The same things were measured in two ways. Each way mixes the same 10 hidden numbers, adds some noise and spreads widely along 7 directions of its own, which tell nothing about the thing.
(in the rows, 128 means zero)
Some things both ways: the first way, then the second way.
[107 108 164 125 133 134 162 120 107 130 118 141 155 168 140 170 108 136
 145 148 162]
[132 137 112 142 163 152 145 136  92 138 129 140 159 137 105 179  97 107]

[117 128 149 132 114  85 112 148 104 180  89 152 141 107 130 135 122 163
 117 142 100]
[126 159 101 136 193 154 110 167  98 147 197  73 159 108 161 123  94  88]

[115 134  98 157 127 149 127 122 150 147 118 125 109  93 107 158 158 104
 122 112 130]
[136 159 115 131 137 135 134 115 123 157 183  73 178 101 140 176 105  44]

[121 133 142 111 111  93 149 118 124 133 102 141 178 177 147 119 101 165
 131 144 173]
[138 116 167 132  97 117 167 110 158 105 183  86 106 151 138 112 164 108]

[147 123 149 108  99 138 159 124 115  81 158 144 180 162 173 152 131 122
 122 116 131]
[116 135 132 110  94 118 103 102 128 125 154 100 127 120 135 101 106  65]

[144  96 146 123 133 128 149 121 142  67 143 118 145 167 145 115 124 118
 136 134 193]
[116 142 143 122 127 112 145 122 133 114 154 104 132 140 106 148 144  66]

[ 99 138 168 157 112  65 140 112 162 119  85 132 178 151 150 141 162 107
 139 148 173]
[110 166  93 107 131 128  74 150 136 150 109 147 129  88 142  91 100  99]

[158 125 134 132 146  78  95  99 148 128 135  94 120  91 138  91 118  98
 138 126 126]
[ 95 187 109 132  96 137  53 151 118 128  86 163 155  95 136 101  67  96]

[150 117  92 140 140 111 121 105 182 122 132 105  98  94  97  77 123 129
 119 151 152]
[128 150 180 138 110 149 126 103 118 151 150  76 181 136 123 108 176 158]

[135 114 144 142 139 140 141 123 142 128 108  93 128 131 141 136 172  98
 136 120 193]
[115 133 139 140  69 116 104 128 132  91 112 134 135 148 141 127 131 123]

[119 149 140 120 144 111 131 131 116 146 105  99 136 131 130 122 140 112
 121 140 113]
[111 130 104 131 149 136 116 173 150 101 155 128  90 132 150 107 103 117]

[108 132 156 166 113 100 137 137 138 120  86  96 119  99 142 152 184 107
 128 157 116]
[122 115 142 147 132 112  84 183 157  80 103 152 153 177 108 128 147  95]

[108 142 128 140 154 102 100 143 122 158  84 106 137 117 121 122 153 105
 119 137 136]
[118 131  96 127 131 128 125 150 134 128 129 115  98 112 153 142 104 110]

[141 120 142 117 132 138 158 133 121 122 144 113 107 110 131 140 150 113
 123 133 107]
[114 136 123 125 127 132  99 148 144 115 124 156 119 150 134 118 135 119]

[145 122  97 143 155  98 116  97 148 142 105  84  96 151 107  68  86 121
 136 121 144]
[127 148 146 141 132 126 154 101  94 117 132  91 164 127 116 107 146 187]

[122  87 137  89 106 147 112 132 116 123 136 155 142  86 140 186 112 131
 160 116 104]
[140 132 115 131 111  99 156 100 128 133 146  80 123 111 140 153 111  94]

[103 166 123 159 166 108 118 144 111 183  77  99 151 156 123 107 163 103
  99 141 131]
[113 148  90 110 103 143 100 130 175 138 127 115  89 120 178  80 136 129]

[ 98 168  91 137 118 171 148 154  92 141 118 100 100  99 110 199 136 122
 105 124  90]
[141 101 147 149  98 137 164 110 128 107  87 160 143 170  96 175 146 137]

[138  88 132  99 116 111 133  96 150 157 130 147 108  89 118 136  97 151
 168 117 140]
[151 111 145 137  89 101 182  84 139 115 174  91 104 138 156 165 145 135]

[140 122 108 134 134 177 138 147 121 116  94  57  61  79 120 177 188  88
 121 100 166]
[119 139 130 117 152 118 135 146 140 131 132 163 124 123 103 176 140  93]

[120 136 160 143 113 114 124 119 156 142 135 138 179 134 136 126 135 124
 131 139 156]
[132 127  84  93 121 121 135 102 152 172 147 115  81  79 155 155 111 100]

[154 116 151 108 106 116 138 122 138  53 162 138 164 148 159 133 120 111
 121 120 141]
[140 116 149 128 252 159 180 143  89 174 165 142 141 109  69 158 133 170]

[124 114 136 125 134 118 128 118 116 154 105 114 135 113 142 138 130 131
 145 140 126]
[122 166 137 150  78 115  60 174 150 106  92 167 170 146 125 112 107  65]

[113 113 104 126 150 132 145  92 118 189  90 124 129 171 115 121  85 143
 152 132 116]
[131 151 116 146  88 108  80 160 131  99 105 131 156 142 147  88 113 113]

[127 143 108 173 137 140 164 120 152 120 102  73  92 135 120 119 186  93
 116 124 165]
[115 141 145 148 129 141  96 178 140  69 158 113 172 175 136  83 160 130]

[108  88  93 142 156 157 159  78 151 134  63 125  98 157 100 175 120 114
 147 131 196]
[144 110 107 104 108 117 144  83 148 170 118 119  93 110 147 153 139 120]

[130 114 100 136 143 129 148  65 157 154 128 126 109 133 106 140  81 117
 150 132 126]
[117 151 120 137  89 140  83 140 157 103  91 152 160 138 139 113 126 100]

[146 121 150 137 119  85 106 125 146  91 145 113 127  85 148 118 144  99
 135 121 128]
[133 119 121 130 182 145 170 129 136 129 165 115 116 129 120 141 137 157]

[126 121 133 132 117  70 149  93 164  71 126 134 127 130 138 131 123 110
 143 134 147]
[123 133 136 142 170 144 131 147  84 122 144 123 161 126 108 123 102 133]

Other things, the second way, with their names:
z_374: [114 141  88  97 105 152 121  95 104 154 110 131 111  84 138  74 111 193]
z_710: [136 130 156 146  72 107 119 102 121 114 124 120 125 140 159 117 121 138]
z_80: [107 134 142 138  97 121 101 103  77 108  92  93 157 119 125 119  94 106]
z_701: [135 135 140 133  91 119 123 132 137 119 132 105 133 149 139  87 150 131]
z_221: [143  98 149 142 156 127 117 132 104 120 134 128 144 149 119 110 125 164]
z_770: [125 169 104 125 145 136  94 190 166 135 159 145 132 118 155 106 124  83]
z_978: [122 177  96 116 159 145  98 157 109 169  88 200 161  93  99 156  88  79]
z_636: [133 128 133 139 110 132 156 129 141  99 155  91 117 140 143 102 139 140]
z_278: [131 109  81 107 152 139 152 161 165 108 152 141  87 124 139 127 143 125]
z_712: [139 133 150 135 140 142 126  97  89 149 148  95 159 113 135  92 124 191]
z_705: [147  96 150 147  94 142 170  89 140 106 162 111 137 174 135 169 147 139]
z_311: [123 100 131 152 107 163 141 136 111  85 103 133 133 166 142 118 139 180]
z_444: [143 107 156 123 162 143 176  90  98 155 167 130 120 132 115 177 143 156]
z_82: [113 135 104 159 178 147  77 231 110  85 115 157 156 141 121 100  74 107]
z_813: [108 123 113 119 145 123 115 179 198  92 130 163 101 141 115 137 150  83]
z_279: [134 154 127 101  87 133 143  61 155 173 138 122 139 112 120 135 148  90]
z_201: [103 159  94  93 156 141  68 157 146 165 112 174 107  94 139  97 123 119]
z_77: [114 127 125 129 147 111 113 156  87 116 105 143 132  98 116 144 104 130]
z_131: [112 130 125 149 183 148 122 187  98  92 179 107 141 144 118 115  88 117]
z_755: [151 115 189 137  73 130 176  22 127 138 143  38 138 141 145  58 192 234]
z_208: [135 106 121 139 138 118 136 150 137 121  90 166 136 144  80 166 112 110]
z_546: [115  89 126 118  97 128  91 145 123  95  98 147 110 149 134 103 147 162]
z_727: [112 149 130 112  77  84 109  82 110 138 145  54 155  93 120 177 100  16]
z_225: [134  86 155 147  94 121 122 137 134 103 107 135 111 167 124 135 130 130]
z_747: [151 154 142 116 113 115 162  81 141 173 180  90 154 115 117 156 143  71]
z_616: [121 149 154 118 130 146 152  86 139 160 155 106 136 118 111 127 150 126]
z_112: [132 119 115 105  98 132 120 113 149 140 103 158  90 125 134  80 138 153]
z_898: [144 122 124 114  90 103 147  72 147 168 102 117 101 126 130 156 147 117]
z_948: [133  96 147 144 131 147 139 133 103 144  96 141 149 134 101 176 132 157]
z_524: [135 191  98 124 163 128  87 142  55 191  86 178 152  77 125  99  76 172]
z_235: [134 143 147 134 122 135 113 114  89 168 110 108 176 127 111 149 123 110]
z_139: [122 179 105 110 190 131 106 176 170 159 150 120 147 103 102  88 146  97]
z_753: [120 127 116 154 154 147 121 183  94  97 163  94 147 134 145 139  78  93]

Some of these things the first way, each followed by its name:
[116 132  95 123 137 130 140 118 128 176  95 115  93  98 103 142 132 136
 131 129 119] : z_770
[132 137 118 165 159  54  90 130 104 141  71  99 134 128 154 110 144 107
 121 115 178] : z_311
[116 137 154 101 105 187 157 159 115  84 176 144 193 138 154 177 169 106
 108 141 103] : z_225
[155 111 111 118 148 165 158  99 119 170 116  98 137 185 128 111  90 143
 129 134 155] : z_546
[138 132 159 151 106  96 107 142 145  47 138 129 183 148 166 128 153  91
 107 124 157] : z_80
[133 127 105 138 103 151 125 134 124 103 125  96  95  66 134 184 147 115
 136 103 146] : z_278
[129 138 140 134 115 150 115 150 128 100 158 104 170 135 146 114 143 107
 117 139 102] : z_139
[132 119 109 124 125 166 136 147 121  88 148 118 142 132 138 128 150 121
 116 123 142] : z_701
[172  88 173 114 124 108 124 108 119 135 184 147 161 112 169 112  98 138
 151 123 135] : z_705
[146  91 108 104 152 151 101 139  88 154 124 120 112 105 121 124  89 148
 127 132  91] : z_898
[123 123 103 136 162 144 137  90 144  99 142  92 129 152 126 116 115  82
 145 138 125] : z_208
[ 81 169 157 135 110  81 138 137 109 157  92 131 179 142 144 156 136 130
 127 158  86] : z_82
[105 165 130 127  92 114 145 148  91 132  93 117 150 123 149 177 135 149
 112 136 112] : z_112
[158 140 150 121 101 140 145 153 107 120 153 125 137 126 146 134 138 137
  96 108 125] : z_444
[148 133  96 144 130 104 124 106 129 127 135 109 104 103 129 114 105 128
 126 119 128] : z_279
[159 145 111 146 137 125  93 151  87 122 146  96 120 104 149 118 130 105
 102  92 106] : z_978
